All groups share one centre, and each spreads out both ways along 10 directions, with some noise.
In the rows, 128 means zero.
Known rows, each followed by its group:
[145 141 116 153 164 120  97 107 129 107 108 126 123 128 159 142  99 104
 146] -> q680
[104 118 110 141 152 131 137 122 119 121 127 110 138 141 127 172 165 129
 172] -> q968
[157 148 112 115 147 115 128 132 126 127 108 159 154 117 153 137 149 126
 157] -> q680
[ 93  78 126 143 166 108 126 124 129 133 178  95 122 143 109 111 156 148
 143] -> q715
[185 135  89  89 143 168 113 173 122 115 116 144 144 166  95 109 142 112
 134] -> q680
[ 99 131 139 116 160 165 128 169 114 131  92 147 127 131 107 155 117  98
  85] -> q569
[135 133  88 105 125 143 120  98  98  96 109  91 156 135 129 138 151 135
 190] -> q983
[116 139 112 109 119 123 141 136 124 114 131 102 124 144 115 122 142 131
 130] -> q162
[125 119 129  99 147  97 151 130 118 140 133 145 120 128 144 128 161 141
 157] -> q569
[124 131 112 117  85 116 105 130 137  95 126 116 173 125 112  79 126  93
 149] -> q968
[129 124 128 126 112 161 128 137 128 133 107 125 117 121 127 148 123 123
 122] -> q715
[120 135 116 143 131 135 134 123 126 135 127 131 131 113 136 152 135 144
 131] -> q983
[143  83  67 134 153 140 130  84 119 125 150 112 125 130 104 133 123 134
 121] -> q569
[121 110 142 120 131 149 147 126 104 152 142 137 115 129 129 146 155 166
 146] -> q968
[ 93 143 111 119  97 116 151 144 123 135 162  92 118 161  98 140 133 132
 127] -> q968
[159 102  94  94 106  87 123 120 136 123 143 120 124 133 137  83 155 120
 189] -> q569
[128 145 130 124 137 132 132 185 132 136 166 112  80 169  99  87 121 144
  79] -> q968
[ 94  98 134 150  75 140 108 129 141 132 160  99 166 141  89 123 136 109
 160] -> q715
[ 86 146 109 108 114 141 102 130 126 156 123 122 199 109 102 168 109 104
 137] -> q680
[ 69  67 128 124 154 109 145 137 114 143 161 110 102 128 117 118 156 142
 136] -> q968
[141  91 114 140 123 156 127 123 127 121 135 124 124 155  94 135 133 113
 130] -> q983
[118 107 175 133 142 137 107 137 135 137 118 148 142 110 126 110 119 122
 111] -> q569
[ 97 123 133 113 117 129 121 144 112 140 118 103  97 120 150 130 131 125
 154] -> q680
[118 136 112 114 170 103 138 154 118 117 111 125 108 113 163 107 166 151
 147] -> q715
[132  90  87  84 101 113 110 144 128 119 131 133 150 115 117  54 148 101
 164] -> q968
[107  94 134 112 139 123 136 123 114 142 161 120 129 154 105 126 138 130
 148] -> q569
[150 100 142 162 173 134 109 101 134 116  94 160 145  81 155 131 127 124
 121] -> q715
[137 147  98 144 137 167 152 149 114 110 119 130 112 150 118 152 148 146
 110] -> q715
[ 96 108  77  66  68 135 121 197 119 129 137  75  95 143  99  55 158 117
 163] -> q162
[148 140  72 115 124 136 146 129 121 119 122 116 115 148 118 147 137 126
 135] -> q569
[ 73  80  94 122  99 172 129 124  95 125 142  95 129 141  89 133 139 126
 140] -> q569
[ 96 144  84  78 119 114 162 153 105 132 126 133 121 130 117 114 138 131
 105] -> q569
[138 102 156 171  98 149 141 108 101 117 194 133  88 201 107 108 125 152
 135] -> q680
[ 80  99 174 122 122 116 123 112 127 151 146 115 121 132 108 139  97 113
 109] -> q983
[146 143 137 124  82 168 118 127 133 140  88 133 130 101 145 155 127 124
 146] -> q715
[136 180 202 205 154 123 126  93 149  98 131 139 189 114 143 148 116 163
  83] -> q968
[ 79 204 139 122 103 143 151 197 103 146 103 155 112 113 162 148 143 145
 111] -> q162
[113  96  93 121 166 106 152 133 136 147 152 131 119 135 103 145 138 122
 112] -> q968
[121  99 153 102 119 136 124 108 107 144 128 127 119 119 139 118 133 146
 149] -> q162
[ 82 104 164 129  94 101 157 160 129 142 138 158 115 121 138 111 156 117
 142] -> q983
[181 128 145  97 175 124 118 130 133 144 109 146 127 133 149 144 152 137
 174] -> q162
[111 135 131 124 135 118 143 123 129 126 133 137 149 116 116 129 125 133
  93] -> q680
[152 149 111 177 143 159 120 106 130 119 124 130 143 130 137 172 127 145
 134] -> q162
[ 90  79 128  87 139 147 147  98  85 109 104 123 139 124 106 130 138 119
 125] -> q983
[129 109 149 155 170 130 105 111 148 143 126 115 136 116 129 170 124 127
 136] -> q715
[ 95 120 103 107 134 137 139 117 106 100  87  94  95  92 143 111 121 144
  94] -> q162
[ 74 203 129 116  98 128 164 175 102 121 113 117 116 134 150 140 146 152
 117] -> q162
[154 101  95 100 120 111 117 144 127  90 117  83  75 141 144  60 150 122
 170] -> q680
[105 131 123 128 129 128 146 152 130 132 143 119 122 136 107 128 141 136
 106] -> q162
[131 114  92 107 114 127 133 136 123 115 118 138 149 126 114 112 144 105
 145] -> q983
[110 127 142  49 116 113 156 191 120 159 134 135 114 132 116  90 178 147
 141] -> q162
[156 113 109 124 127 151 130 132 130 133 133 130 128 149 105 140 141 126
 141] -> q680
[122 186 106 115  89 110 171 125 129 124 129 158 208 132 112 174 160 126
 143] -> q968
[105 114 121 112 124 172 127 130 135 168 138 129 183 117  61 177 121 124
  92] -> q680
[144 106 116 128 115 116 139  96 130 133 143 138 145 117 131 122 154 148
 158] -> q569
[ 88 149 152 108 188 170 123 157 120 174  81 125 121  94 131 212 114 134
  83] -> q680
[ 82 103 117 135 106 124 139 113  98 114 115 111 118 106 166 130 177 147
 192] -> q983
[120 130 130  97 143 117  96  88 112 125 119  85 148 120 131 136 105 126
 156] -> q983
[172 166 100  73 167  87 151 121 127 141 148 147 152 158 118 135 130 141
 133] -> q715
[126 123  90  84 110  90 113 116 143 114  95 123 148  93 131 101  98  76
 125] -> q968
[115 131  81 114 132 146 121 127 115 116 135 122 164 127  96 115 113 125
 104] -> q569
[134 149 107  96  92 144 139 143 113 121 134 102 136 167 100 135 147 129
 159] -> q162
[166  95  65 105 112 108 150 139 157 106 117 154 135 131  92  97 133  79
 105] -> q680
[ 97 167 133 103  93 129 119 165 117 129 137  94 132 175 101 135 119 106
 150] -> q715
[103 160 148 136  90 151 138 154 114 152 146 144 130 147 127 150 137 146
 141] -> q162
[125 115  92 134 106 128 128 113 129 109 151  97 144 137 106 110 139 130
 143] -> q162
[145  83 125 115 122  68  78 105 164 149 147 127 150  88 147  69 111 102
 172] -> q983
[160 168 109 115 109 164 134 142 130 141 108 112 108 143 123 183 131 133
 134] -> q715
[156  51 165 141 156 173  90 137 103 126 136 158 127 112 144  48 187 175
 180] -> q968
[143 156 132 112 105 132 128 133 128 128 125 127 127 132 126 114 114 132
 118] -> q968
[ 81  92 137  61 138 146 127 143  91 121 105 100  96 135 102  97 108 108
  94] -> q983
[ 90  98 148 139 158 189 123 149 112 135  96 140 118 124 100 164 109 106
  73] -> q569
[147  99 144 156 156 112 116 107 151 139 134 146 134 121 134 144 122 112
 137] -> q983
[142 108 111 107 165 146 135 137 144 121 108 113 129 111 102 126 138 138
  83] -> q680
[ 88 109 139 144 134 154 111 165 140 140 107  95 108 120 117 153 124 107
 122] -> q715
[123 126 135 132  48 153 127 113 123 130 148 121 159 137 107 130 142 135
 161] -> q715
[130 145 137 130 157 117 133 130 130 123 101 141 131 121 153 159 134 117
 142] -> q983
[107 163  95  98 129 162 143 182 116 119  85 157 140 129 104 141 116  92
  69] -> q569

New rows, each followed by its group:
[133 102 137  83 114 118 145 100 117 168 132 149 113  95 144 118 127 152
 128] -> q968
[142 168 125 141 116 167 123 145 136 120  93 141 149 135 120 173 117 103
 114] -> q715
[123 125 111 110 129 131 126 145 124 133 138 103 110 150 112 125 133 127
 139] -> q715
[145 112 112 116 120 118 129 120 135 111 141 113 146 125 112  92 151 142
 143] -> q680
[148 139  94 100 151 169 109 160 113 123 112 101  86 145 112 107 111 135
  95] -> q983
[116 151 131 103 100 173 119 152  97 138 165 138 182 171  69 110 130 143
 118] -> q680
[149 120 102 149 141 159 135 136 136 117  98 147 133 106 135 145 152 132
 123] -> q715
[139 130 111 132 159 146 122 136 126 139 120 128 106 113 134 129 118 143
 101] -> q983
[172 105 125 152 147 142 117 106 123  82 161 105 113 175  99  74 122 143
 112] -> q680
[ 82 116 148 122 106 132 145 129 110 114 111 112 129 164 111 172 135  83
 158] -> q983
[108 146 123 139 113 117 140 141 127 122 150 120 138 142 117 127 140 133
 128] -> q162
[118  71 104 114 120 141 132 125 120 130 122 132 117 119 120 124 145 114
 142] -> q569
[175 143 106 100 175 157 103 123  92  98  96 103  50 172 142 122  84 118
 121] -> q715
[142 135 107 122 104 127  98 127 143  99 114 114 155 133 104 103  95  84
 115] -> q968
[139 113 103 126 132 117 109 132 129 129  95 116  79 127 164 144 122  93
 178] -> q680
[ 99 153 119 129 108  84 170 133 143 125 159 170 204 124 100 125 153 127
 104] -> q968
[104 121 114 132 156  87 131  96 135 115 109 110 143 103 147 148 133 113
 150] -> q968
[125 136 136 108 135 151 146 149 116 134 129 129 127 138 105 126 143 155
 102] -> q680
[148 139 128 126 150 122 127 128 138 124 105 156 142 100 149 126 131 134
 113] -> q569
[154 135 127 121 150 132 119 126 129 125 113 131 114 122 139 126 118 131
 117] -> q968
[135 132 158 149 105 120 138 136  94 128 139 140  43 175 191 122 149 142
 201] -> q680
[112 131 155 112 110 114 108 129 140 142 132 120 155 129 119 132 110 101
 146] -> q715
[134 128 126 126 100 153 126 134 113 136 151 124 123 166 110 136 139 135
 168] -> q680
[132 112 127 136 149 116 127 110 135 139 149 115 111 127 124 133 122 140
 117] -> q968
[136 104 128 123 135 121 125 119 123 120 132 122 113 125 137 100 142 138
 140] -> q680
[ 93 146 121 119 110 148 100 120 113 149 150 141 210 129  89 147  98 113
 128] -> q680
[119  97 127  92 101 127 113 127 128 134 153 109 141 155  77  99 105  98
 124] -> q983
[ 99 144 157 131 104 135 136 141 120 141 145 147 134 152 113 144 112 115
 113] -> q162
[124 192 142 122 127 120 136 155 134 159 139 136 133 120 139 141 120 154
  98] -> q983
[114 143 123 137 125 143 145 144 122 118 128 149 154 143 109 142 134 123
 101] -> q715
[115 128 119 153 163 158 159 112 100 131 112 141 114  94 158 164 159 184
 109] -> q983
[149 119 104  70 141 136 154 126 119 112 118  80 114 156  91 130 154 142
 127] -> q162
[109 159  95 125 111 162 164 159 120 130 122 163 148 146  93 170 134 117
  84] -> q983
[161 110  79 135 153 189 145 105 114 111 125 147 160 149  78 162 133 133
  93] -> q983
[114  97 126 101 112 161 130  93  91 123 100 115 105 109 128 128 108 135
 107] -> q162
[146 132 136 141 115 145 122 123 139 122 138 137 149 137  98 119 102 118
  89] -> q968
[137 113 137 127 169 145 152 126 111 149 139 152 100  79 152  96 153 214
  83] -> q983
[134 143 140 129  90 112 149 172 138 131 144 150 127 156 130 111 167 120
 157] -> q983
[128 141 148 117 132 157 154 145 117 141 140 120 126 139 108 141 158 175
 110] -> q680
[115 121 134 123 148 113 125 143 134 121 126 133 128 116 128 104 128 122
 105] -> q968
[120 115 135 110 104 116 109 128 126 122 130  93 102 121 138  81 115 128
 140] -> q968
[119 124 121 131 136 132 136 133 124 126 134 133 141 138 117 137 146 130
 133] -> q968
[143 101  82 108 107 157 107 139 124 119 118 114 126 136 103 109 123 105
 143] -> q162
[150 135 102 104 113 134 174 123 115 144 157 141 127 145 110 136 159 173
 123] -> q715
[135 119 120 134 116 132 127 115 122 130 144 137 146 143 110 133 129 125
 138] -> q680
[ 73  92 136 125  84 139 114 114 107 132 176 100 141 142  87  92 108 126
 124] -> q680
[155 137 120 105 118 163 116 100 100 120  87 138 130 126 139 154 112 120
 145] -> q162
[ 97 137 155 164 125  98 138 153 145 137 113 144 108 124 166 166 141 102
 160] -> q983
[107 141 132 119 100 139 157 146 112 123 131 159 149 128 111 119 137 131
 102] -> q715
[181 103 119 120 128 141 107 111 142 128 169 117 145 155  86  97 125 141
 129] -> q983
[122 159 119 142 154 122 165 112 128 138 129 134 147 137 123 205 135 141
 116] -> q968
[125 125 112 127 129 116 140 163 133 118 161 154 175 145 109  84 188 145
 155] -> q968
[141 122 117  95 167  81 150 112 125 142 167 137 142 145 118 115 146 157
 136] -> q715
[166 119 111 158  97 106 142  98 123 112 168 203 156 170 128 107 123 100
 151] -> q680
[108 102 136  85 174 176 130 159 130 168  92 106 110  92 101 168 134 146
  83] -> q680
[147 132 138 119 134 160 142 125 113 141 115 168 149 120 129 155 146 147
 128] -> q968
[159 175 115 140 117 161 152 149 110 122 148 119 112 151 138 123 182 202
 154] -> q983
[151 102 143 121  99 156 122 115 129 139 150 147 143 126  99  91 111 134
 100] -> q968
[148 137 110 128 140 108 147 105 145 139 149 132 137 132 112 152 117 134
 102] -> q968
[120  98  84 121 144  78 147 113 172 118  78 109 103  65 150 147 122  86
 113] -> q680
[122 120  96  93 109  73 119 130 145 113 125 121 147 102 130  68 122  96
 133] -> q968
[ 94 137 123 132  64 159 115 128 104 123 131 123 129 144 123 127 102 106
 138] -> q162
[129 102 144  83 174 115 130 132 118 135  94 139 102  93 156 106 134 134
 116] -> q162
[137 110 143 130 142 137 120 107 129 132 123 123 113 114 132 124 112 134
 113] -> q968
[135 109 110  97 102 155 135 142 111 133 159 121 128 150  85  82 141 154
 111] -> q983
[111 121 133  89  85 108 154 119 116 148 169 143 154 134 107 102 141 150
 135] -> q715
[142 116 106 122 135 147 126 157 132 116 135 161 159 145  93 107 144 110
 118] -> q968
[130 134 120 117 133 109 118 122 127 121 120 105 115 117 156 113 134 135
 158] -> q968
[142 116 129 136 149 141 143 117 134 146 120 140 131 119 126 172 140 139
 126] -> q680
[ 95 130 149 138  87 128 124 178 130 164 167 153 138 149 116 113 140 118
 153] -> q162
[136 181 126 124 111  94 121 137 147 138 135 133 163 126 141 138 131 123
 161] -> q983
[121  96 154 154 144 107 139 100 123 115 139 110  79 121 156 111 132 156
 121] -> q680
[117  83 133 114 163 131 115 113 128 153 135 136 112  85 121 100 102 141
  75] -> q983
[154 120 102 108 149 138 131 129 128 124 123 100 118 132 123 133 158 153
 147] -> q162
[127 141  98 138 146 158 143 127 121 126 104 145 146 128 117 177 129 126
 106] -> q983
[106  95  83 123 127 151 147 130 117 114 103 157 148 123 103 149 138  92
 112] -> q983
[104 104 174 144 106 156 101 160 129 108 150 120 128 139  96  52 110 123
  81] -> q968
[123 132 137 130 122 115 123 129 132 134 131 122 132 130 137 137 128 121
 148] -> q983
[135 157 144 126 135 105 138 174 148 152 158 174 163 152 119 132 155 124
 144] -> q162
[147   4 136 107 167 120  99 110 148 159 170 109 102 125  90  74 142 132
 145] -> q162
[188 140 123 149 188 128 138  59 132 104 114 123 156 134 131 181 131 150
 132] -> q162
[110  90 135 139  98 166 114 130 126 126 116 117 111 112 123 117 122 119
 127] -> q715
[ 92 150 133 162 113 124 136 122 121 110 158  82 123 160 121 141 125 140
 130] -> q162
[168 104 118 104 183 135 134  91 124 125  94 142 129  96 140 141 142 152
 122] -> q162
[120 123 110 107 180 172 116  83  79 113  99  79 112 113 134 152 121 176
 120] -> q983
[172 142 135 102 118 120 127  84 121 141 154 137 157 157 112 140 102 131
 146] -> q715
[154 156  92 146 154 159 146 141 122 112 123 126 123 167 111 167 138 136
 113] -> q715
[127  99 111 104 126 139 117 119 112 126 112 107 104 103 145 103 142 142
 154] -> q162
[127 108 108 166 120  94 146  76 151 137 141 188 177 110 118 164 102  87
 108] -> q680
[151 126 153 119 100 157 134 133 128 144 146 166 149 126 101 102 115 144
  83] -> q968
[ 97 133 118 146  78 167 105 131 106 121 125 114 119 150 116 133  89  95
 125] -> q162
[125 111 150 147 130 128 125 108 142 132 112 170 184  77 138 132 141 127
 125] -> q715
[ 95 166 134 112  70 115 172 149 115 132 151 129 141 147 121 126 157 150
 133] -> q680
[139  95 128 110 146 135 120 116 129 141 132 124 147 103 121 116 157 158
 145] -> q680
[120 130 186  92 134 103 110 106 118 132 143  85 124 148 128 117 117 138
 153] -> q983
[138 165 128 173 147 148 131  93 119 116 106 151 152 119 149 183 107 136
 107] -> q162
[121 130  89 125 105 144 123 119 113 118 147  90 123 142 109 118 122 142
 129] -> q569
[151 120 104 176 184 173 114 133 125  94  94 123 107 135 138 154 133 121
 117] -> q715
[172  75 130 145 164 115 119  69 151 148 139 149 159  89 134 137 141 147
 147] -> q715
[171  87 140 146 122 142 148 102 118 130 173 168 136 156 109 107 155 156
 144] -> q680
[118  96 135  69 188  61 170 121 137 112 133  92 113 113 120  85 171 166
 106] -> q162
[106  51 168 115 138 114 132 148 139 182 181 165 126 118  98  92 144 136
 119] -> q162
[106 110 106 147 131 142 117 174 142 140 140 132 110 117 119 104 135 121
 114] -> q162
[134 141 104 134 145 161 135 118 107 131 134 118 123 118 132 142 139 177
 116] -> q983
[154  78 164 112 115 127 116  98 133 155 178 133 150 179  78 128 128 115
 174] -> q162
[145 140 155 104 124 110 128 134 140 130 144 136 151 156 105 118 119 115
 130] -> q983
[136 117 128 124 117 143 135 134 116 132 143 151 123 152 115 115 133 130
 132] -> q680
[127 145 132  87 103 150 139 129  98 129 105 121 118 127 141 140 136 145
 147] -> q162
[150 156 152  98 121 127 124 118 115 132 161 100 145 149 120 103 144 181
 146] -> q983
[141 113 109  92 125 141 140 147 123 139 134 116 123 140 104 116 159 143
 138] -> q162
[118 127 185 134 143 116 137 130 118 117 118 119  99 153 154 144 153 134
 162] -> q983
[143 156 122 115 126 128 109 111 127 123 135  95 154 161 109 159 112 119
 153] -> q983
[108  96 138 102 122 128 118 132 118 133 126 120 106 127 122 102 120 115
 130] -> q162
[129 112 146 124  98 170 112 126 120 134 141 105 102 145 106 113 105 133
 113] -> q968
[194 128 106 120 189 169  97 146 120 107 104 135 106 159 127 120 125 118
 131] -> q680
[128 119 101 117 123 137 124 123 119 114 118 119 134 133 124 131 142 123
 154] -> q983
